All groups share one centre, and each spreads out both ways along 13 directions, with some noise.
Some rows, each with its group after it:
[-65   2  11 -14  -3  21 -15 -15  -9  51   5 -25  13  49 -35  10  38  30
   8   1]  N
[ 11  -5 -25  -3  15  26   1   0 -27  40 -16  -5  29  34  36 -41 -16  28
 -12  15]  N
[ 32 -22  -1 -33  -2  -3  28  22   3 -14  37  43  23 -15   9  19   3  21
  -2 -19]  X
[-45  -4  38   1 -12  -7  19  -3  13  33  39  -7  12  21   5 -59 -12 -39
  52  38]  X
[-34  33  27  30 -11 -15 -13 -36 -36   7  -5   4   0 -27 -15  29  -7  72
  -1  45]  U
[ 12  16  14   9  -8 -11  -8  19 -37   3  70  -1   2 -22   7  -9  -4  21
  -9 -20]  T
[ -5   4  -4  -5  24  15  30  61 -37  51  34 -18  48 -20  29  20 -11 -44
  27  -5]  U
[-12  43 -29 -30   6 -19 -28  34 -33  42  31  38 -17  14  -8 -54   2  22
 -44 -34]  E
[-13  19 -25   1  29  43 -20 -19 -43  36  24  23  -8 -38 -11  37 -11 -19
  22   5]  T
[-24  31  20  36 -29  -5  -2   8  30  29  21 -22   5  16 -15 -42  10  30
   5 -21]  E
[  8  27   1  56  14   8 -35  28 -51  -4 -34  13  14 -24  48  12  -5  18
 -11  37]  U
[-16  37 -86 -31  35  31  14   7  -3  58 -48  13  45  48  36 -68  13   1
   8  41]  N
[ -6   1 -19  12  28  -9  37 -29 -19  43  -1  22   4   3   8  -2   0   5
  70  10]  T
[-17 -21  17 -21   5  43  12 -26 -14 -11  30  57 -23 -23 -16  -1 -27 -29
  11  13]  E
[  7  22 -34  27 -19  20  -9   6 -66  19 -58  13  28   2  34 -20   1  10
 -52   0]  U
[ 14  11  -5  19 -19  15  -2   5 -17   3   8 -23  12 -11  18   4 -11   9
   5  -6]  X
[ 15 -10  14  26 -11   7 -21  57 -30 -16  16  49 -13   4  29 -27   3   0
   0 -16]  X
[-12 -24  52  56  13  20  28   0  14  36 -19  19  50 -15   2 -24   0  19
 -50  16]  N
[-24 -27  22  37 -31  -2   7   2 -64   7  28 -15  11 -18  -6 -43   2   4
  63  48]  E
[  8  56   3  11 -35 -31 -31 -32  -4 -28  37 -11 -48   0  16   9 -11 -18
  41 -15]  N
[-20  38   4  19  -2  32 -44 -24  32  22  -6  -7 -27  24  19 -48 -46  -2
   0  26]  T
[-23  11  28  28 -26  49   6  34 -11  44  23  11  20 -19  -6 -29 -25 -36
 -45 -33]  U
[-10 -21  25  -6 -36  29  18 -40  26   5  26  -4  20 -32 -44  29  12 -34
 -21 -19]  N
[-56  52   8  14  14  28 -15 -16   1  41  35 -35  10  19   3 -30   7 -23
  22  33]  T
[-17 -15  13   5 -14  24 -10 -27 -26  26  22   9  35  -7  22  33  -2  14
  63  56]  E
[ -9  28 -27  44  -6  34  51  37 -12 -13  22 -27  22 -35  -6 -63   6  -8
  46  17]  X
[-21  52 -53 -44  30  40 -23  15 -20  25  -6  16  19   2  26  -1 -10 -21
 -10  41]  E
[ 18  19 -11   2   2   1 -38 -36 -14  15 -24  -5  21  49  54  24  15  32
 -14  10]  E
[ 20   2 -14  -9   4 -23 -20   5 -67  60  36  36  11 -17  24  -6 -19  21
   5  -5]  T
[-19  61 -11  19 -23  25 -28  -3   1  45  16  26  13   0  -9  -3  24   8
 -39 -42]  T
[-15  13 -31  -4  -9   2  -6  22 -70  32  17   2  18  22  -1 -30  29  28
   7  -3]  U
[-11  45  -6  -2 -21  31  -6  16  38  -1  19  32  24  15  15   4  30  -2
  -9 -28]  E
[-26   1   4 -21 -24  -3  26 -65   8  20 -21  22   4  40  -9 -43   3   8
  -3  10]  U
[-12  43  -8  -9 -35 -17  13 -14 -53  -3   5  -7  18   7  20 -14   5  16
 -10   7]  U
[ 24  -4 -38  -9  -3  16 -12  -9  -3 -11 -30  -9   7  -6   9  28  -2  12
  11  10]  N
[ -3   4 -17  24   2  21  -8  11 -40 -30  14 -15   4 -42 -24  28  30  28
  19  15]  T
[  6 -32 -25  -1   7  19  25 -30 -29  23 -45   9 -13  30  -9 -19 -12  26
  -5 -22]  X
[ -5   8 -17  -9  -5   7   1 -37  16   0   8  -4  -4  14   7 -15   2 -12
  47  25]  N
[  3  20 -30  13  11   0 -11 -19 -30  21 -19 -26 -31  15   6 -49 -40  33
   8   7]  U
[-13 -11  51  14  12 -19 -28  22   5   1  48 -16  -9  31  16  20  19  14
  46   4]  U
[-37  28 -24  -8  30  38 -16  59 -28  45  17   1  23 -47 -30  18   3 -37
 -23   3]  T
[ -6  44 -13 -15 -15   1  19  10  13   6  57 -40  15  29  20 -41   9 -28
  31 -15]  U
[  1   9  27  30 -18 -26  -4  12   8  29 -20  -4  23  14  23   3  -7  47
 -20  -3]  E
[ 14   8  -2  25 -25 -16 -10 -17 -25  18  -8  -1  19  -3   3  20  13  60
  -6 -10]  T
[ 14  12 -33   5  11   1  -9   1 -72  26  14  59   0  -5  42 -20   1 -16
  33  13]  E
[-15 -42  34  -9 -19  20  15 -16  21   2  -8  -9  41   1 -16  42  17  20
  -6  24]  E
[ -7 -23  17 -22 -41  -1  -2  10 -54  16  25   3  -6   3 -36   1  -5   9
 -50 -56]  T
[-34  21  14  27  -6  18 -14  19   8 -34  -5 -38  -6  16 -10 -20  22  16
   3  22]  T
[ -8   3  23 -11 -11 -41  39   2   0 -19 -60  -3  23 -13   4  40 -10  16
 -36  17]  U
[-35   5 -10 -19  -5  14  -8  19 -33  38  -1 -51  28  -5 -11  -9 -13   9
   6  49]  E
[ 29 -10  42  40   4 -39 -32  47  11   2  37  22  17 -19  41 -45 -15  31
   0  39]  U
[  3   9  -1   9 -24   3  25  23  -4 -11  16 -14   6 -15 -18 -14   8   5
 -13 -33]  T
[ 21 -50  -5  -7 -16  27  -3 -24 -39 -26 -21   7 -17   7   3  10  -7  -5
  -4  -5]  N
[-47  30  16  13  -1 -14  28  27  -2  -7  27 -16  16   6 -20 -47  35  22
  23  30]  X
[ 14  31 -23  12  26  11  -1 -10  18  19  -6  -4 -19   1  26 -27 -52  11
  26   9]  N
[-39 -33 -16 -21  21  24  -9 -54 -34  31 -19  53 -12  21 -39  34  38   5
  21   1]  X
[ -5  47  22 -20  31 -25   6  28  33 -56  36  50  -1  28  43 -15  28  19
   0  17]  X
[ 26 -52  23   8 -15 -11  -6   6 -16 -42 -29   1 -15  -4  -3  21 -14  51
 -25   3]  T
[ -1   0  -8  21  -4   6 -11  45 -25  15  -3  47  30   1  -5 -58  28  63
 -52   1]  N
[-25  29 -29  -4  -8  47  15  19  28  13  23   7  43 -23 -19 -15  29 -24
  22  19]  E
[ -6  47 -21   1   1 -18 -17  25  -6   5 -17  27  -2  46  26 -50  24  24
 -41 -17]  E
[ -3 -19  -2 -20  18 -11   9  -1   8  57 -10  38  -1  25  27 -59 -47  -9
  18  27]  T
[-39  36   8  -1  54 -24  37  51  -1 -14 -28  26  23  -2   7   2  33  -3
 -22  28]  X
[-28  40  -4  36   5  -8  -8   1  43  -5 -17   8 -14   5  -6 -27  12  30
  32  32]  N
[ -3  35 -36 -29 -11 -11  28  -5 -12  -5  20  -7  -8 -26 -41 -13  -5  22
  -8 -20]  U
[ 49 -17 -47  17  17  49  -4 -41 -19  17 -12  64  -3 -12  30 -10 -21   6
  13 -11]  X
[ -9  -8 -24  10  21  32  12 -10 -52  -4 -24  15  -9  -4  15   6   1 -46
  33  18]  E
[-13 -29   8  20 -15  19 -44  -5   0  21  24  54  -6  60   0 -71  52  17
   4 -10]  U
[-13   9 -31 -10  19   7  27 -97 -15  26 -18  -2  -4  36 -23 -18  11  67
   1   3]  X
[ 20  -2   6  26 -35  -9 -27 -10  -5 -36  41  35   0 -27  -4 -13  30  28
  13  10]  N
[-25  66  23  34  33 -23  12 -26 -19  -8  10 -32 -39  24  22 -50 -40  32
  -6   9]  X
[ -8  16   3  32 -14   4 -17 -29  25 -13  11  49 -12 -13 -14 -42  15  33
   0  20]  N
[ -1  -6   4  21  14  12  -3 -28 -27   8  -3  34 -51  40  18 -61 -26  11
  14 -17]  X
[ 17   7 -18  35  -3  42  -8  36 -27 -28  26  18   7  -9  22 -56  14  11
  -5  -7]  N
[ 22   2 -43   5 -42  31 -25 -48  -7  30  24  11  42 -14 -20  -3  42  55
  -2  -2]  X

New rows, each followed by its group:
[-42   1   2  17 -10  54 -12 -36  49  63   5   6  28  19 -45 -16  36  35
   2  -1]  U
[-44   5  22 -12  10  17 -13   0  -5 -16 -33 -28 -34  18 -33  -3 -17  15
 -55   5]  E
[-10   4 -18 -22 -35  30  -4  24  13   3  24  -4  61   8  -5   4  63  11
  -9  -3]  E
[-60  22  -4  26  -4  40 -33 -42 -40   2  -8   8 -59  33 -42  -7  16  25
  14 -15]  U
[ 27   8 -33 -16  20  13  32 -28 -31   4  15  25  14 -21   9  10  -5  16
  -1  -9]  X
[ 28   1  16  45 -16  25  12 -34   9  21   8  30  28  -7  46  49   4  -9
  51 -20]  E
[ 17  24  -4  40 -14  33  -2   2   4 -26  11 -36  18 -11  33  -4   6 -11
  10   8]  N
[  4 -20  -2   5   7  10 -13  -6  -3  25 -23  51 -19  28   4 -36 -14  15
 -23 -25]  X
[ 15  24  18  30  16 -33  -3   2   4 -53 -28  20  -7 -23  45   9 -15   2
   6  56]  U
[ 14   4 -15  50  48   7 -41  48 -40  24  10  -7   0  -6  43 -28 -10  24
  38  38]  U
[-22  20  11 -11   8  10  -4  -6  43  27 -43  12  15  63  23  46  27  25
 -16 -27]  E
[-35   9  -2   8  36   0  22  22  14   7 -30  50 -23  53  22 -43  18 -34
  39   2]  T
[  3  45 -18  -1 -15  39 -34 -23  22 -12  -3  11  22  48  47  34  49  11
  -2 -10]  E
[ 24 -21 -14   7 -24  56  24 -14 -11 -13  41  27  36 -48   1  21  21 -43
  34  -4]  E
[  4 -41 -21   6 -39  20 -33 -11 -26  14 -17  30  15  37   1  -9  51  31
  22   3]  X
[  6   3 -13  17   2   6 -39 -26 -46 -14 -26  16 -37  31  27   0   2  32
  22  11]  N
[ 15 -22  15  29  -4  41   4   5 -39  -3  25 -31  22  16  41 -15   5   2
  17   5]  N
[-26  17 -19 -14 -40  11  27 -64 -27  12 -36  30   6  60  16 -76  13 -14
 -14   9]  U
[ -1   5 -29  21   5  15 -26 -26 -51  15  22   7  30 -25  13 -11  22  18
  44  64]  E
[-13  -6 -11  -5 -15  34  -1 -14 -17 -12 -15   9  37   3  -6  15  50  -9
 -29  11]  T
[-27  26 -12   8   2 -10   2 -15 -26  -8  11  27   1 -17 -10 -26  17  37
  26  49]  U
[-22  18 -45  -3   2  53 -21 -10  21  17 -64  30   2  21  10 -33  -6 -28
 -15  28]  T
[ 14  10 -38  -3  -7   1 -16  -6 -19  29   0  53  17  14  32 -52   7   7
  18  22]  T
[ -7   6 -27 -18   8  57  12  11 -12  32  30  -2  46 -15  -5  18  20 -23
  -7 -17]  N
[ 16  -2 -23   6  18  30  22 -22 -18 -35  -6 -15  53 -17  31  15  40 -17
  21  56]  T
[ 30  12 -19   3   0   3 -19 -38 -23  -9  31  80  11   8  45 -34  23   8
   5  12]  E
[ 11 -16  26  31  18   0   1 -18  23 -14 -48  27  -5   4  11  67   8  37
 -14 -15]  T
[ -8   4  -8 -15  29  22  18   3   6 -15   0  38   2  -3  12  34  13 -25
  19   5]  X
[-19  65   9   5 -23 -25   8  14  -3 -23  14 -86 -17  12   6  -1 -18  16
   4 -16]  U
[ 19  18 -24  -7  21  26   0 -44   3   9  -8  73   6  32  56  20  18 -23
  21 -13]  E
[  2  30   7  63  35  28  18  -2 -26 -28  -7  -2 -64  -6   9 -32 -46  38
   8 -23]  X
[ -7  18 -11  15   2   1 -28  16  -9  -3  52  17   9  33  30 -58  55   9
  53  28]  U
[ 14 -10  23  16  13   2  -5 -67 -22  22 -30  20 -16  54  70  31 -25   2
  39  10]  E
[ 16  10 -27  -4   4  43  27 -44 -25   5  -4 -11  41 -22  16  32  13 -44
 -17  -4]  T
[ -5  27  -9  -8  -5 -17 -37 -31 -33  16  12 -42 -27  63  45  -1 -13  35
  60  19]  N
[ 12 -31 -41  -6  20  29  19  14  24 -20 -43  32   7 -19 -17 -13   5  17
  22  32]  N
[  2   2 -19   1   3   8 -46   9 -53  12 -30  79 -15  31  29   5  23  10
 -19 -14]  T
[-14   6  45  25  11 -18  -8 -12 -18  12  63  -1 -14  -5 -10  16   4  39
  30 -12]  T
[-18 -18 -30   5  20   4  17  -9 -67  13 -21   4  -9  26   8 -43  22 -37
  52  25]  E
[-29   1  30 -19 -27 -14  -2  10 -13  -3  43   2  -1  27 -11 -10  20  12
   6  -6]  X
[ 22  -6 -28  28 -14 -10 -13 -13 -38  15 -32  28   5 -18   2  25   9  71
  16   3]  T
[-26  -1 -11  31  20  23 -28 -13 -11  27 -43  49 -21  41  14 -46  15 -17
   9  17]  X
[ 11 -23  34  52  -5 -16  -1  -9  -8 -22 -48   2  24  -3  30  18  19  24
  -3  38]  N
[ -1  31  -5  29  -5   5  -8  21 -16   5   6  18 -27 -11  -8  13   0  16
 -12 -60]  T
[  7 -28  -6  35  19  51 -10 -22 -14 -26 -22   6 -23   6  10  -2 -10  15
  32  27]  N
[-44  31  23  27  10 -13  11 -17  13  17  34  10 -13  54   2 -51  36  13
  59   3]  T
[-14 -12  -7  13   9  20  -5 -23 -50  19 -21  66  11  -9  10  -5   7   2
   1  28]  U
[ 35  -1  40  56 -27 -21 -16 -22  -9  22 -22   2  36   8  67  35 -13  52
   9  15]  E
[ 11  27 -56 -12   4  -4 -15  -5 -57 -18   2  -3 -39  32  16 -43  12  11
  18 -19]  U
[  5  40 -28 -27 -19 -26  25 -18 -27 -21  -1 -18  -5   8  10 -11   0  11
  -4  -3]  U
[ 26 -11  -6  16 -41 -29 -28  17 -27 -24   8   1  -7  12  13 -65  -3  71
   7  24]  T
[-45  42  14  28   7  19 -26   0  10  37 -14   8 -25  30  -7  52  17  25
  19 -36]  E
[ -5 -10  44 -10  16 -14  18 -34  12  27   2  -5  17   8  27  65 -20  -6
  28  19]  U
[-21  17 -38  -7 -17   0   6 -44 -41  83  -7  52   6  37   4 -43  12  -1
  27 -24]  T
[  9  28   4   7 -14 -34  -5  -8 -10 -19   2 -18  -3   6  13  -4  -3  38
  -6   8]  U
[  0   2   5  11 -32  36  -9  -2   8  -2  21 -26   7  11  26   4 -14 -37
  46   3]  X
[-31  21 -14  11  39  -7 -23   6  -9  52 -27   8  -4   0 -22  11   3  40
 -19   7]  E
[ -9  22  12   8  29  16   4 -61  -8  56  74  23   1 -24  -2  21  -8  -6
  43  -3]  T
[ 20  22   9  26 -10   7  -7  23 -13 -10  76  32  12 -37  28 -36  -2   5
  33  16]  X
[-21  47  -8  -9   5  14 -26   2  29  29  -1  35 -17  52   0  25  31  16
 -24 -65]  E
[  0 -24   3 -15   7 -22  23 -10  12  17 -32 -28   0  19  14  29 -21   2
  50  22]  N
[-10 -24  15  -4  -9  37  -5 -62  -7 -14 -45 -12   1  30   8  26  -3  -5
 -23  19]  T
[-40  52 -18  23  30  10  32 -60 -36  53   4 -28   6 -41 -43  -9 -17  13
 -17   8]  X
[ -3  31   3  13  -8 -11  -9  15 -18  25   4 -28 -18  -9  -2 -39 -45  15
 -43 -18]  E
[ 46   7 -10  36  19  -5 -19  23 -53  -2 -14  12   6  -6  69  16 -19  30
   5   6]  N
[ -4 -30   4 -17 -26  22 -26 -71 -42  31  25   9 -10   1 -18  -6 -24  31
   5  19]  T
[ -1   7  15  35  13   9  20 -41  16  11 -38   9  21  -9  23  12  -8 -31
  -1  25]  N
[  2   0  29 -12  55 -21  40 -33   1  39  23  34  12 -36   8  17 -45  15
  -3  24]  X
[  4  -7   2 -17  49   6  78 -29 -10   4  18   9   1 -33 -14  22 -34  23
  27   2]  X
[  8   9 -14   9  18 -25 -26 -26 -39  33  -7  -2 -18  29  10 -28   1  33
 -22 -17]  E
[-39  21   6  -6 -17 -10  10 -73  13   5   0  14  -6  18 -27 -22  13  46
  24  36]  U
[ -4  -9 -25 -15 -26  15   9  22 -46  -9  51  70  22   4   2 -47  58 -21
  28  -4]  E
[ -5 -15  37  28 -23  16  -9   7  26  -6 -30  45   3  12   6 -14   4 -19
 -56 -23]  U
[-42  10  -5  25  25  21  -5 -30 -45  26  -2 -11 -51  -3 -29  33 -11  11
  63 -11]  T
[-29  20 -36  -6   4  46  23  -6  16  12 -23  12  34  11 -16   7  55 -25
   9  -5]  U
[ 32   6 -33 -20  -7   8  34  16 -36  18  34  23  39 -32  15 -13   0 -35
 -29 -29]  T
